The rows come from 4 hidden closed curves, with some noise, and rows from the same curve form a group. Each curve winds through 8 dimensions. The rows are also pushed far along 4 directions, which tell nothing about the answers.
Known rows, each followed by its group:
[  8 -17  26  38  39 -20  22 -44 -23   4  10   1   0  -3 -10 -15   7  19
 -28]
j418
[-14 -27  36  17 -13  20  -2  -2 -21 -25  10 -11   8   2   8   8  23  51
 -30]
j763
[ -3  -8  13   2  13  -6  -5 -28 -21  -2   7  11   5  10  -5 -22 -24 -32
  22]
j418
[-13 -21  17  -3  -9  43  -3  16 -20  -7 -12 -23 -24 -21 -16  21   9  16
 -23]
j418
[  1  -8  -2  25   6   8  -3 -10 -25 -22  28  -8  19   1   5  -8   2  -6
   9]
j946
[ 42  -6  10 -10  10   7 -29 -17 -30 -51 -13  15   7 -23 -65   5 -20   3
  39]
j763
[ 17 -18  27  13  -2  38  41 -68  27 -28 -29 -59  -1  27 -26 -30   5  37
 -10]
j418
[ 65  36  -6   6   2  -5  38 -54   5 -33  -8   8  37  10 -40 -36 -17  -1
  54]
j946
[  1 -14  17  16   0   8 -52  39 -33 -34 -32   6  -7  -7  11  25  -8  21
 -16]
j229
[ 30   5  -3  -2  -9  20  13 -29  20 -18 -29  -7  10  13 -21 -19   0   7
  33]
j229
[  6  -7   0 -12 -14  19 -40  45 -13 -20 -37  -8 -20  -9  -1  34 -16  19
 -15]
j946
[-21  -8 -17  -5 -30  42   1  48  39  34 -14 -35 -24  -6  15   9  30  18
 -36]
j418
[  8 -24  29   9   7 -10  24 -51  21  -8  -4 -32   6  30  -3 -14  -3  46
 -35]
j946
[ 24 -18  35  36  20  -9   0 -19 -56 -47  29 -11  39 -15 -39 -17 -13   2
  -7]
j763
[ -4  -2 -18  15   7 -11  -2   2  10  12   3  -6  -1  20  31 -16 -19   8
 -25]
j229
[  6 -18  23  11   8  -6  -9  14 -65 -33  26   1   6 -26 -17  31 -14  27
 -31]
j763
[  9 -20 -18  19 -10  34   7  -6  16  -6   6 -42   2  13   0 -19   2  19
 -14]
j763
[ 39  -4 -21  19  -6  45  21 -22  14 -31 -20 -18  -6 -11 -32 -18   9  56
  -5]
j418
[ 23  -7  25   3  13 -29  21 -74  16  -5  33   6  30  24 -25 -30   8  20
  14]
j763
[ 35   8  12  -3  13 -38   7  -9  -1  -8  11  -5  34  -7 -44  -8 -10 -23
  15]
j763
[ 38  -2 -55 -24 -10  23  27 -23  46   3 -14 -34 -10   9 -33   1  -9  -1
  31]
j229
[-14 -30   3  27  18 -30  45 -61  28  11  46 -40  20  40  26 -20  14  22
 -33]
j946
[ 22   1  -8 -16  -9   8  -4 -31  41   7  -6 -30  -1  29  -7  11  16  12
  26]
j763
[  4   3 -37 -21 -20  -4  -4   7  72  38  -4 -16   3  29  14 -14  10 -15
  17]
j763
[ -3 -25   9   3  -9  48   9  -6   8 -20 -24 -25 -18 -16 -27   0  21  26
  -9]
j763
[-67 -27  24   6 -21  38  -7  38  10  28 -36  -3 -36   3  55  19  47  23
 -42]
j229
[  6  15  16 -21   1 -10 -46  42 -32 -11 -32  48  -8 -30 -26   7 -28 -28
  18]
j946
[-18  10 -26 -43  21 -87  12 -26 -10  63  81  56  16  20  22   6 -29 -72
  38]
j229
[ 33   7  11   0   1 -30  27 -45  17 -12  24 -26  45  30 -20 -25 -14  -7
  17]
j418
[-29   6  36  15  14 -55 -11   2 -40  -2  32  36  30  11  41  13   3 -20
   0]
j229
[ 22  26 -24  -7 -24  51 -19  42  28  -3 -52 -34 -22  -6  -8   8   0   3
   6]
j763
[ 10 -16 -18   0   0   1  32 -40  56  17   8 -12   6  16 -19 -45   7  18
  -5]
j763
[-21  -9  24  -6 -10   6 -26  32   0 -11 -39   7 -22  -7  13  20  -1  32
 -37]
j946
[-36  -7   0   2  16 -33  37 -20   6  36  27   9 -15   6  38  15  16  15
 -38]
j418
[ -1   6 -20 -39   6 -49  -3  -9 -32  10  74  29  22  -4  -9  24 -25 -51
  43]
j946
[ -4  -8 -38 -19  -8  14 -10  17   8  -4  -3  18 -21 -17   0  13  -6  11
   5]
j418
[ 22  20   2  16  -1 -11 -51  47 -52 -28  17  29  26 -17   1   8 -20  -5
  10]
j418
[-63 -16  -5 -23  -5 -14 -17  71  -1  51   4  14 -40 -22  39  37   2 -10
 -59]
j418
[ 34   8 -19  -3   8  -2   6  -2   8   0 -31   1  -3  -4 -23  -4 -16 -12
  20]
j946
[-34  -9 -37 -39  21 -71  38 -18  41  64  18  24  -8  18  30   8  -8 -63
  18]
j229
[  3  -9 -10   1   9 -35 -17  28  -3   9  16  28  13 -17  -9  -8  -7 -15
  -7]
j418
[-24 -25   3 -12  13 -16  19 -36   1  21  36  13  -2   1  -5  -7  10 -13
   6]
j946
[-30  -8  18   9  13 -29  31 -38  -9   3  47  13  15   5  18  -6  20   6
 -12]
j946
[ -7 -12   3 -21 -22  30   3   0  26   6 -11 -27 -20   5  -8   9   8  32
 -20]
j946
[-51 -23   6  15   7  10  15 -17 -18  23  29 -10 -25  20  62  15  12  24
 -43]
j418
[ 15   0  -9  20 -14  57 -33  45  -4  -3 -31  -6 -13 -19 -12 -10  11   8
   0]
j418
[ 21  39 -63 -53 -11  -3 -10  20  49  41 -26  22 -24   2 -10   2 -30 -42
  47]
j229
[ 27  14  58  57  33 -50  40 -57 -25 -37   6   7  59  15  -7 -49  -4   9
  -9]
j229
[  0  -2  23  13  11 -17 -71  41 -61 -30   8  48  16 -22  -6   2 -22 -22
  12]
j229
[-23 -22  17  18   7   4  -2  27  -9  21 -24  -4 -23  -7  20   6   8  15
 -51]
j946
[ 31  -6  15   3  -8  17  34 -60  31 -21  -2 -41  13  26 -29 -24   4  49
  -9]
j946
[-27   2  -4   8  -2 -19 -19  42  13  28  -2  16  -2   0  35  -6   4 -15
 -21]
j229
[ 46  10 -28 -12 -18  44  18 -31  35 -17 -35 -21   1  14 -33 -21  -7  11
  43]
j229
[ 14  13 -26   1   5 -29 -22  20  14  11   7  17  15   9   9 -18 -22 -23
   9]
j229
[-51 -21 -27 -26   8 -73  -8  25   0  54  53  26   4  24  65  32 -16 -45
  -9]
j763
[ 40  15 -54 -23 -20  46  16 -23  59   2 -29 -30 -28  13 -20  -4  -5  38
  14]
j763

New rows. What belongs after each?
[ 20 -10 -13  24  -3  11  10 -38  19 -18  15 -27  16  31  12 -15  12  43
  -1]
j418
[-17 -17  23  -8   3  11 -34  21 -35 -19 -20   3 -18 -14  -6  11 -29  -5
 -17]
j418
[ 16  19  24   7 -12  19  20 -26  36 -10 -33  -7  14   9 -19 -36  20  11
  16]
j763
[-17  13 -38  -5 -22  54  32  26  55  35 -27 -21 -33 -14   8  -8  38   3
  -6]
j946
[  2 -20  25  16  36 -49  15 -68   7  18  20  -5  19  31  -2 -23   2 -23
   9]
j418
[ -5   1  13  25  -5  39  23 -57  32   0 -13 -21 -10  37  23 -42  19  48
 -15]
j763
[-11 -17  10  18   6  20  15 -22 -16  -9  25  -8   3  -7  -5  -9  22  14
  -5]
j946
[  8   1 -38 -11  -8  17 -10  16  24  28   2   7  -4  -2 -10 -16   4 -31
  32]
j418
[-20 -25  29  22  33 -44  53 -96  10  18  32   3  24  47  22 -54  -4 -16
   0]
j418
[ 40  11 -10 -39 -24  30 -36  27  -5 -29 -21  -6  -7 -24 -58  22 -25   5
  27]
j946
[ 14  12 -16 -13  -6   4 -22   1  -3   2  16  -1   6  10   1  18   4 -28
  46]
j418
[-31   1 -50 -18  -3 -36   4   9  35  57  48  22   4  29  56   0   4 -32
  13]
j418
[  1   4  27  28 -22  41   2  -2  13 -36 -23  -4   8   3   4 -36  19  61
 -27]
j946
[  6  -3 -51 -13 -31  52 -19  23  40  -1 -11 -24 -22   8  12  13  16  26
  13]
j418
[-21 -16   1   6  16   6 -16  24 -30  14  -6   0 -21 -16   5  19  -1 -38
  -1]
j946
[ 17  15  15  33   4  15  43 -31  19 -10 -21 -27  13  12  -6 -45   3  14
 -14]
j763
[ 26  -7  -8  33  19   0  47 -59  19  -4   3 -11  11  16 -11 -55  -8  30
 -17]
j418
[  0 -19  65  44  -9  79 -24  13 -35 -67 -72 -41 -24 -14 -15  -6   2  70
 -61]
j418
[-24 -15   6 -14   9 -55  56 -68  16  20  61 -10  24  39  29   2   7  -5
  -1]
j418
[ 15  12  10   0  21 -53  15 -47  13   2   3  28  30  25  -3 -41 -28 -27
  22]
j946
[ 34  20  31   2  16 -26  17 -43 -23 -28  -1  -1  28   5 -37 -22 -33 -21
  22]
j418
[ 17 -12  17   7   9 -19 -31   9 -60 -37  32  19  29 -13 -24  -6 -42 -11
   2]
j418
[-28 -18 -12  -6 -11  23  -7  17   5  -4 -10   7 -27  -8  21  15   8  32
 -22]
j418
[-71 -23  10 -33   2 -13 -29  40 -16  34  17  26 -35 -21  26  34   5 -32
 -20]
j946
[-41 -20  22 -18  -3 -20   7  21 -13  13  12  18  -2 -17   5   4  -3 -12
 -26]
j418
[ 11  18   4  -5  12 -21  26 -50  20  -3  -8  -2  10  28   1 -28 -24 -13
  15]
j418
[ -5 -30   7  25   1   0  21 -27  21  -7   8 -17   5  16  11 -18  15  57
 -42]
j946
[ 24   5 -44 -13  -6  34 -54  35  21   9 -35  -2 -26  -8 -20   0 -14 -28
  36]
j418
[ -6 -22   2  -4  11 -37  -9  -7 -35  -5  47  19  24   4  -1 -10 -35 -20
   0]
j418
[  8 -13   8  28   5  38 -29   4  10  -3 -38 -25 -19   8  -1 -13   9  17
 -13]
j418
[ 34  -6 -41 -12 -14  44   3   8  24  -8 -25 -38 -20  -5 -29   8  -7  17
   7]
j229
[ 10 -27   1  38  11   9  36 -49  38  22  14 -44   8  28   2 -24  43  34
 -22]
j418
[ -2 -14  23  28   5  49 -47  37 -58 -12 -17 -13 -29 -22  -4  16  -9  11
 -28]
j418
[ -5  -3 -23   2  -6  26 -24  25 -10 -14   7  -7  -2  -8   8   7  -2 -21
  20]
j946
[-36 -23  -6  -2  -3  17 -42  71 -50  -2   4  35 -35 -46  16  43   0  19
 -38]
j418
[-35   1 -27 -12  -1 -18  35 -41  52  64  28 -12  -5  53  56 -19   9 -35
  16]
j418
[ 18  18  18   8   6   3   8   5 -23 -21 -12  19   8 -29 -34 -21 -17   2
  -6]
j763
[-57   1 -44 -48 -29  -7 -24  77  23  37   1  37 -32 -16  45  37   2 -17
  -9]
j418
[-13  13 -37 -10 -27  56  15   1  65  45 -28 -40 -32  31  32 -13  22  -5
  10]
j418
[  2 -22  37  10   3   7 -16  16 -19 -25 -16 -10   0 -22 -26  15  14  27
 -28]
j418
[ 14  -6   3  11 -19  41 -31  30 -31 -44  -4  -2   3 -19 -15  14   6  32
   3]
j418
[  8  15 -12 -23  -8  23  12   4  19  -9 -36 -16 -22 -14 -18  26   7   1
  16]
j946
[  6   4  25  -3   7 -41  13 -22 -33 -23  40  39  27  -7 -10   4  -7  22
  -3]
j946
[ 22   1  28   8 -16  50 -14 -22 -20 -60 -26 -20   4   4 -22  -1  -2  36
  16]
j946
[-27 -12  31  -1   1 -15  -8   0 -24  13  11  -2   0  19  27   6 -13  -5
 -25]
j946
[ 31  11 -32 -15  -3 -15   9  11   9   4  13   5   9  -8 -20   6 -15  -1
   9]
j946
[  2  18 -49  -5   8 -15  58 -51  44  40  28  15   0  27  22 -30   6  -9
  25]
j418
[-27  -4  -9 -27 -15  48 -17  41  -4  21 -18  -9 -52 -32  -7  39  15  -3
 -12]
j763
[-60 -34  20  24   0  20   0  20 -37  13  37   0 -14 -13  42  15  35  13
 -43]
j946
[-19 -11  -7   9 -16  72 -44  83 -28  -7 -51   6 -52 -47   2  13  -4  30
 -48]
j418
[ -4 -29  16  16  -1  32  64 -73  39   4  -4 -58  -5  30  -5 -25  29  41
 -28]
j418
[ -7 -28  34  28  17 -19 -12   9 -47 -25   6  18   3 -18   0  13   1  40
 -46]
j946
[-43 -18   0  -8   8 -42  20  -7  14  63  40  19   7  12  28  -9  19 -44
   0]
j418
[-25  10 -52 -55 -38  46 -50  64  22  33 -14  -1 -42 -10  17  51  12 -45
  52]
j418
[-14  19 -12 -36 -31  47 -32  39   8 -12 -31 -13 -26  -7   4  28  -4 -14
  23]
j946
[ 13  21 -48 -17 -16  -4 -26  34  12  12  17  21   9   2  10   3 -11 -26
  38]
j418
[ -2  -4 -18 -13 -16  38  22 -35  61  20  -7 -15 -10  14 -15 -41  21   3
  21]
j763
[-10  22  -9 -24  11 -56 -17  13 -18  14  22  64  16 -10  10   9 -14 -57
  45]
j418
[ -1   1   8   2  -1  -2  -5  27  -2   0 -10  -6  -9 -15  -3   6 -11  15
 -39]
j418
[ 27  22 -63 -44 -10 -22  80 -96  85  13  26  -8  27  54  -4 -50 -22 -23
  69]
j418
[ 12   0 -48 -57 -23  39  12 -24  69  11 -38 -32 -29  14 -33  -8 -15 -27
  48]
j418
[-21 -12  17 -19   7 -42   3 -29 -19 -15  33  13  16  17  16  15 -17  -8
   6]
j418
[  6  -1  35   8  20 -56 -28   2 -42 -33  -1  32  21  -1   0   8 -32   4
 -12]
j946
[ 37  21  -7 -20 -25  84 -52  83 -38 -33 -61 -17 -38 -69 -70  44  -7  -7
  20]
j946
[ 15 -13  27  25  12   4  47 -75   9  -8  17 -16  23  17 -24 -39  21  19
   5]
j229
[  3  20 -47 -38 -20  29  21  14  52  19 -33  -2 -36 -14  -7  18  14   6
  15]
j418
